The same things were measured in two ways. Each way mixes the same 9 hidden numbers, adds some noise and spreads widely along 7 directions of its own, which tell nothing about the thing.
(in the rows, 128 means zero)
Some things both ways: the first way, then the second way.
[151 145 105 115 152 142 119 121 146 162 119 132 134 140 117 137 138 141
  94 124]
[144 115 125 134 110  98 179 130 173 114 114 125 128 135 109 144 113 113
  99 166 173 121 186 174 120 136 114]

[154 142 124 133 144 131 139 109 114 155 103 104 140 128 144  95 120 137
 119 116]
[113 107 115 119 141 112 132 138 101 130 113 126 135 110 131 127 144 100
 157 115 129 131 128 140 121 131 106]

[118 111  76 126 109 137 124 149 178 111 152 155 126 117 123 113 127 133
 142 139]
[167 119  97 145 132 123 130 110 126 140 114 127 118 173 166 107 161 130
 130 112 120 135 136 147 138  99 107]

[173 118 133 148 132  99 137 138 121 144 121 143 152 120 122 112 161 138
 126 124]
[127 102 127 120 127 133 185 115 123 169 121 141 178 113 134 142 143 119
 117 112 148 134 168 140 134 143 116]

[149  96 133 136 132  90 113 140 124 107 155 133 155 129 110 192 134 116
 163 136]
[120 160 114 128 104 157 161 114 133 120 132 146 153 140 129 143 152 108
 114 139 145  97 137 118 119 148 128]

[107 155 150 119 122 138 132 120 128 147 124 100 104 134 137 153 141 147
 143 118]
[107 133 104 140  82 119 149 163 120 133 141 149 127 134 122 124 169 129
 128 142 130  90  98 115 126 141 157]

[131  81 164  86  98 142 147  73  70 154  83  42 167 157 169  76  89 110
  86  70]
[122 104 126 125 116 117 167 157 146 140 127 129 163 104 138 128 131 120
 126 134 136 112 171 147 128 148 131]

[128 126 129 145 146 115 108 149 116 110 101 163 122 149 123 120 128 113
 105 131]
[204 136 138 147 124 117  96 120 145 136 124 115 118 165 179 113 128 144
  98 116 130 155 148 154 175  93 120]

[133 141 106 101 136 173 124 110 114 147 108  84 127 136 125 160 113 128
 128 130]
[143 141 170 110 129 138 105 118 124  92 139 112 121 121 100 147  94 134
 138 113 115 134 135 121 107 136 135]

[120 140 181 122 148 102 106 107 118 115 139 155  96 109 131 162 144 152
 124 126]
[106 110 143 122 132  93 115 140 112 120 132 116  96 131 113 117 111 127
 147 145 121 139 108 119 134 121 135]

[140 120 100 103  76 191 150 131 124 111 107 103 127 103 126  81 105  95
 117 111]
[111 127 109 148 116 133 157 119 127 137 120 146 124 131 121 123 154 143
 114 162 129 116 106 117 135 119 141]

[156 147  94 142 144 128 131 109 150 131 143 122 114  80 139  65 120 158
 134 125]
[157 142  93 153  91 128 183 159 118 150 119 170 167 134 155 121 191  99
 131 110 143  93 157 162 140 126 118]

[149 154 137 147 125  79 138 133 139  94 151 182 125  86 109 178 171 122
 168 158]
[129 114 169 113 106  84 124 142 106 124 145 125 119 119 110 149 110 112
 137 121 140 144 137 139 123 136 134]

[123 113 152 140 146 151 119 127 118 122 117 131 136 136 170 107 129 154
 133 133]
[137 139 104 132 122 159 173  92 142 156 101 131 168 149 125 139 133 121
  94 126 154 128 155 134 143 139 118]

[125 117 155 125 131  88 122 117 135 124 143 139 142 140 130 138 125 130
 107 102]
[ 90 106 119 134 156 102 129 134 117 124 107 117 108 126 114 106 117 132
 121 153 135 130 100 115 136 109 127]

[ 98 128  98 125 117 106 109 151 157  97 152 146 103 132  93 182 145 125
 127 131]
[158 120 111 139 129 101 106 103 144 112 106  96  91 167 166 119 128 120
 126 169 125 144 144 153 156 109 119]

[108 149 108 120 132 149 123 126 104 102  88 145  92 136 120 152 145 115
 116 153]
[142 104 108 142 116 113 158 130 131 153  96 122 155 119 154 127 153 115
 113 151 146 137 158 157 162 126 119]

[114 142 133 101 150 140 118  99 131 141 136 103 109 140 119 167 111 129
 120 129]
[115 139  98 121 153 130  97 101 171  94 111  97  81 140 126 132  99 117
 121 176 133 126 127 132 115 135 115]

[118  98 115 155 126 126 108 144 134  73 140 140 124 121 137 125 149 129
 137 150]
[123 149 157 124 131 142 121 127 113 111 128 118 127 141 107 125  93 138
 123 123 117 108 119 103 152 130 155]

[174 124 149 145 147 124 126 139 108 147 114 126 151 124 125 112 137 144
 106 104]
[109 106 124 111 149 104 112 110 119 114 125 111  95 144 130 129 124 111
 135 150 140 127 115 122 137 130 114]

[110 120 148 118  87 122 148 133 154 151 164  46 147 136  89 128 111 117
 102  82]
[ 81 127 139 129 115 130 147 185 131 141 148 154 141  80  86 121 128 151
 117 130 136  99  92 100 122 141 157]

[162 126 135 127 127 115 137 131 114 141 119 116 150 132 107 132 117 101
 123 111]
[151 131 153 121 143 131 112  99 140 133 120 110 130 130 134 135  94 128
 117 125 133 171 152 136 140 122 111]

[147 157 114 133 120 129 147 116 153 121 142 131 112  95 119  98 125 113
 134 129]
[114 143  94 153 112 104 130 163 129 129 129 149 100 138 129 106 153 123
 121 151 137  98  90 126 140 113 140]

[130 109 116 125 134 138 123 116 133 130 132 103 129 135 138 108 115 133
 120 119]
[148 132 131 114 134 124 111 121 160 110 124  95 115 153 140 128  89 116
 131 136 128 136 168 147 131 140 116]

[113 126 137 119 148 112  99 120 148 113 170 141 110 113 122 187 124 159
 150 132]
[119 106 138 126 130 118 168 139  81 155 104 133 175 122 104 111 133 110
 159  96 136 167 139 137 135 121  98]

[131 150 120 137 152 128 114 130 117 101 109 170  99 133 135 156 144 119
 143 151]
[141 113 128 115 133 130  79 136  86 125 137 117 126 118 146 120 159 128
 183  86  90 151  99 118 118 125 114]

[157 150 137 151 149 116 135 153 132 160  97 161 147 161 132 105 134 116
 117 123]
[ 83 116 121 110 145 122 102 121 128 107 141 119  96 106  97 142 128 128
 143 141 126 138  89 105  73 137 120]

[112 105 173 141 131  91 115 131 115 102 136 149 133 142 145 145 139 139
 119 107]
[125 117 106 140 104  97 127 156 139 128 134 123 111 161 160 107 152 131
 100 153 145  90 112 124 160 124 150]

[ 99 126 137 132 114 119 125 140 162 132 153 128 121 118 124 119 144 154
 135 142]
[136 134 126 133 119  96 115 138 139 118 142 129  82 161 133 122 115 129
 116 137 134 114 118 132 136 117 141]

Other things, the second way, with their names:
<251>: [126 118 127 122 143 127 144 120 126 143 125 138 138 108 137 132 136 113
 136 129 136 142 144 136 132 129 105]
<659>: [ 81 111 107 126 137 128 172 153 126 166 120 148 148 117  82 111 129 134
 118 121 161 126 101 114 130 135 118]
<62>: [140 121 112 125 118 113 137 103 132 136 111 114 120 161 130 129 128 104
 135 146 146 162 146 151 134 130 101]
<139>: [128 110 156  99 168 140  81 102 103 117 133 106 126 101 136 137 117 127
 164  98 100 167 122 113 110 128 104]
<755>: [102 135 131 113 119 125 117 161 142  96 155 131 116  96 111 139 127 118
 152 135 118 102 123 122  85 155 137]
<90>: [158  96 118 129 141 114 125 111 117 150  97 108 136 133 150 120 140 126
 134 120 132 160 145 152 162 114 104]
<565>: [145 141 108 132 131 149 121 124 103 131 130 152 142 117 158 135 186 116
 132 100 122  97 112 123 135 124 121]
<241>: [145 119 119 122 143 103 116 116 143 107 119 115 106 127 141 140 127 103
 133 140 139 140 155 160 110 126 100]
<426>: [114 122  99 157 100 133 184 157 104 161  86 139 178 121 101 107 153 136
 121 127 134 120 116 130 150 119 145]
<49>: [ 73 110  98 117 120  94 157 149 150 120 113 114 107 124  85 124 110  99
 149 186 158 130 128 139 115 155 115]
<71>: [117 125 151 108 129 157 132 102 106 145 121 126 157  74  91 157 116 130
 160 116 108 179 132 122 104 147 121]
<250>: [140 136 141 107 148 151  83  91 122 133 124 105 131 104 138 147 109 120
 150 114 108 181 133 127 122 138 107]
<661>: [136 150  92 145 115 141 112 123 140 106 144 146 103 141 151 128 177 133
 121 138 117  93  99 119 104 119 136]
<318>: [111 113 146 125  88  90 154 180 119 116 161 137 133 141 117 115 138 120
 149 122 130 118 134 131  98 137 135]
<312>: [149 130 157 118 123 129  84 129 120 119 130  96 116 139 122 125  96 148
 136 111 104 149 117 116 143 126 145]
<514>: [154 136 175 127 127 128 109 160 148 152 136 123 143  95 111 121  75 159
 108 104 128 162 140 132 156 123 144]
<346>: [ 98 118 103 142 113  88 160 156  99 138 125 156 124 141 127 118 170 102
 117 138 162  92 100 127 142 118 128]
<749>: [125 142 105 155 123 140 165 124 112 155  97 150 157 117 127 118 152 123
 120 136 133 134 124 133 147 110 124]
<401>: [123 118 184 115 142 102 102 154 130  91 162 111 110 138 143 115  89 144
 113 125 115  98 137 106 135 121 157]
<403>: [160 128 128 122 107 137 122 155 141 141 160 147 149 106 156 137 159 130
 138  88 120 122 149 143 107 142 124]
<201>: [ 95 125 125 137 116  94 162 192 107 121 127 147 140 123 104 105 138 109
 128 123 151  85 115 124 133 125 135]
<673>: [160 127 147 137 118 116 146 144 112 134 116 135 155 110 133 126 132 119
 139 110 127 143 161 155 137 117 120]
<208>: [143 120 164 100 127 133  95 121 113 126 146 107 136 117 127 140 111 127
 166  95 103 174 140 126 108 143 115]
<441>: [159 139 139 125 133 147  97  84 154 130 115 103 110 116 130 152  96 146
 115 149 111 162 139 135 141 129 140]
<116>: [116 117 128 126 115  96 138 140 149 101 117 106 111 145 115 124 108 113
 118 174 151 120 143 141 133 135 126]
<205>: [106 136 109 119 122 128  89 148 120 104 153 131  92 124 130 127 150 127
 158 127 102 100  83 106 102 139 145]
<7>: [150 139 120 122 123 149 119  99 145 118 129 116 113 148 154 144 128 133
 116 144 111  85 143 124 156 143 157]
<538>: [134 137 127 132 114 104 107 138 134 103 132 120  91 129 139 133 126 113
 138 164 121 117 127 140 134 126 139]
<689>: [132 155 136 146 115 106 121 149 147 123 143 132  94 190 113  98  97 145
  87 129 151 120 104 115 145 104 142]
<154>: [140 126 151 108 123 110  85 130 131  90 156 108  98 139 151 141 121 120
 137 126 114 112 134 124 115 138 138]
<711>: [124  93 127 117 135 111 142 144 129 144 115 120 146  98 111 127 124 123
 146 116 139 158 145 150 117 137 104]
<633>: [128 129 105 137 157 117  93  98 130  95 120 123  80 136 150 132 155 123
 115 155 130 114  98 124 120 105 115]
<19>: [124 110 138 119 114 107 123 158 104 126 151 137 123 117 130 124 152 120
 163 115 121 126 116 127 126 134 125]
<650>: [128 144  99 156 134 129 158 103 140 132  82 129 127 140 120 119 125 119
 100 171 149 136 136 145 151 106 117]
<424>: [135 147 133 142 143 139 119 112 124 151 118 143 119 116 120 128 114 148
 100 126 126 137 106 115 155 106 142]
<14>: [128 150 161 137 120 129 141 126 129 109 141 142 125 139 103 134 114 147
  86 127 144 107 118 108 128 114 150]
<328>: [144 143 116 136 120 118 118 131 135  92 137 137 108 144 156 133 165 109
 117 143 139  88 128 136 124 124 123]
<333>: [118 140 112 136  98 130 153 128 155 108 116 122 134 126 121 141 131 119
 108 179 139 102 146 137 123 147 147]
<510>: [139 144  87 147 147 160 110 103 130 152  90 125 125 121 142 121 142 143
 114 141 118 127  98 121 172 113 135]
<32>: [119 128 124 136 121 143 129 121  87 118 138 141 140 140 154 122 184 134
 134 115 103  95  97  95 125 118 143]
<26>: [138 155 140 152 125 125 125 132 117 121 121 137 121 142 147 112 126 132
  99 147 125 110 117 117 171 101 150]
<18>: [164 129 125 130 121 148 135 105 131 139 134 134 144 152 148 128 153 136
 128 100 123 150 145 136 117 122 106]
<521>: [162 154 117 154 104 132 135 123 150 133 127 141 124 146 150 132 140 145
  82 139 130 108 135 136 144 112 157]
<355>: [110 100 131 120 142 136 162 137 125 153 122 136 167  85 111 132 131 134
 141 106 124 142 147 134 101 137 115]
<293>: [110 133 113 114 156 141  87 126 108 136 141 135 107 103 119 127 130 131
 169  90  94 148  89 110  89 126 119]
<596>: [123 105  63 119 143 117 106  99 130 114  98 100  87 149 147 122 162  95
 175 168 124 141 116 148 129 135  87]
<448>: [139 150 125 162 106 122 182 138 156 130 103 134 143 147 124 119 105 135
  70 165 149  91 161 142 165 115 163]
<309>: [112 134 136 119 129 114 141 147 159 107 137 122 110 127 112 132  86 120
 115 153 139  89 152 132 133 148 149]
<301>: [ 73 103 114 100 146  78 102 165 130 131 150 121  86 129  97 115 105 105
 149 122 156 150  89 120  95 142 100]
<395>: [111  93 106 112 113 113 153 137 129 148 116 117 143 114 111 134 141 106
 159 140 147 157 142 149 117 155 101]
<46>: [119 105 123 101 102  84 129 152 146 104 159 121 113 138 136 146 145  87
 144 140 161 116 151 152  96 165 104]
<567>: [124 124 129 110 161 167 111 118  89 148 122 130 155  86 135 129 133 129
 175  77  80 137 119 108 128 135 126]
<45>: [139 164 127 134 129 136 101 115 154 109 138 130 100 150 144 135 121 133
  81 144 141  94 114 114 145 122 146]
<634>: [119 143  98 137 120 120  94 148 126 109 125 115  82 155 134 104 132 128
 147 156 108  99  87 115 156 125 149]
<720>: [109 151 149 122 125 139 126 116 145 117 133 120 111 136 100 132  84 141
 106 155 127 125 118 103 134 136 154]
<626>: [136 106 116 121  90 106 163 150 167 124 153 134 138 124 137 147 152 116
 131 139 145 119 175 162  82 156 120]
<494>: [110 151 145 147 106 119 142 165 132 109 151 151 113 127 100 118 116 153
 107 135 119  89 105 106 110 116 174]
<453>: [103 130 101 121 127 128 137 126 152 107 127 125 112 107 113 145 127 110
 147 161 123 115 136 138  87 152 126]
<444>: [107 113 181 109 161 132 101 108 117 122 114  88 131  98 100 135  61 154
 123 133 107 166 125 102 136 125 148]
<313>: [122 122 169 107 143 124 106 120 108 113 136 103 119 128 113 126  86 137
 152 114  98 150 130 110 123 129 137]
<110>: [117 122  84 119 157 136 131  97 138 139 110 132 112 109 128 136 140  94
 170 147 127 159 135 150 107 136  80]
<624>: [171 137 106 163 166 130 106  83 149 146  70 106 115 138 166 117 112 145
  72 152 134 156 136 148 185  78 124]
<174>: [ 90 115 135 122 142  99 155 124 139 126 110 104 122 149 107 116  76 113
 117 166 146 143 149 130 134 129 126]
<695>: [134 121 115 146 111 115 187 122 124 156 106 140 156 150 137 118 143 114
 112 144 150 135 157 148 153 119 118]
<8>: [145 122 158 124 113 108 125 143 145 110 151 121 122 129 127 141 109 140
 110 117 130 118 148 136 107 131 146]
<658>: [ 99 140 165 119 120 127 145 161 127 122 145 135 147 111  93 131  94 134
 105 120 140 102 125 103 123 142 155]
<743>: [141 168 139 153 155 175 112  89 151 113 116 124 114 132 133 120  99 176
  87 148  92 119 114  97 139  95 163]
<331>: [127 166 117 146 153 138 103 107 128 118 122 132  93 152 153 109 117 129
 111 147 110 111 104 106 153 100 140]

Some of these things the first way, each followed by its name:
[148 160 163 139 147 132 142  93 104 129 106 102 118 129 154  97 127 119
  97  99]  <510>
[140 112 120 108 115 120 123 134 116 135 130 108 133 123  78 168 129 104
 128 142]  <251>
[119 116 125 131 163 123  94 134 109 126 110 133 131 139 127 133 113 153
 110 135]  <328>
[108  99 106 144 112  90 120 152 171  99 152 166 135 136 113 120 150 120
 123 148]  <355>
[109 120 146 117 109 122 132 126  96 130  95  96 134 165 127 148 131 105
 111 113]  <444>
[155 158 124 116 167 144 126  90  90 131 106 126 108 100 127 154 130 139
 143 160]  <565>
[149 141 144 143 164 139 115 140 115 146 114 148 126 119 133 110 129 163
 118 129]  <46>
[124 146 127 112 109 164 147 120 109 128  90 113 113 119 115 121 138  95
 132 167]  <424>
[128  99 158 130 123 110 121 116 129 120 145 125 135 113 154  79 106 146
 121  97]  <174>
[110 154 141 141 144 105 121 126 155 136 158 122 102 120 124 141 134 161
 139 124]  <205>
[122 123 123 127 140 151 110 151 145 157 133 117 125 132 130 102 102 165
 122 107]  <18>
[114 143 117 133 131 150 122 133 118 128  90 122 106 136 140  88 118 125
 121 142]  <749>
[ 97 109 148 125 107 142 117 139 158 110 159 107 123 130 122 131 122 128
 112 112]  <49>
[140 115 115 136 117 161 121 153 113 120  94 123 129 130 122  92 128 116
 109 129]  <19>
[164 141 109 115 137  99 130  95 121 122 124 133 130 116 115 158 131 102
 131 127]  <673>
[182 164 132 130 149 143 155 102 107 177 114  77 140 103 124  90 105 139
 119  99]  <45>
[144 139 113 134 162 111 115 116 128 107 115 188 120 116 132 121 132 125
 120 161]  <241>
[141 111 145 168 128 126 131 173 177 146 155 134 159 148 124  83 143 138
 104 112]  <659>
[151 162 106 131 155 126 124 118 139 136 120 141 110 124 121 124 126 123
 119 125]  <650>
[125 130 109 153 166 114  91 165  97 126  76 181 108 162 139 149 156 154
 139 153]  <32>
[135 147 136 141 149 121 125 105 138 122 125 143 108 109 156  69 122 146
 113 120]  <453>
[121 145 143 127 135 112 123 121 115  97 139 132 104 107 106 173 126 111
 155 148]  <250>
[105 143 127 149 154 128 103 142 113 126  82 138 106 172 147 127 145 137
 107 133]  <333>
[ 67  96 138 127  96 130 109 134 153  70 164 102 108 133 130 152 132 120
 129 125]  <634>
[124 107 118 141 126 116 105 159 139 107 115 190 121 143 141 114 139 124
 143 146]  <318>
[162 111 178 132 107 114 165 137 137 175 130 107 193 158 133 100 116  91
 133 107]  <301>
[140 133 137 133 118 131 135 137 147 109 148 140 130 123 119 152 141 113
 130 117]  <395>
[111 117 156 135 153 107 103  95  99  91 112 151  95 124 158 136 162 137
 139 172]  <567>
[134 115 130 108 125 147 123 124 118 124 125 125 143 115 125 141 108 125
 135 136]  <14>
[144 106 133 135 138 102 121 108 130 111 134 140 128 121 127 126 160 122
 118 151]  <309>
[ 90 142 142 127 122 134 123 117 143  71 154 140  76  92 105 125 125 110
 117 157]  <514>
[166 115 104 139 114  92 130 152 146 127 134 155 148 130 106 148 156 107
 147 129]  <695>
[131 130 143 161 168  58  98 123 153  78 166 202 104 108 123 142 147 135
 130 149]  <755>
[147 121 116  96 100 183 156 124 136 166 114  90 149 142 130 111  99  95
 150 126]  <689>
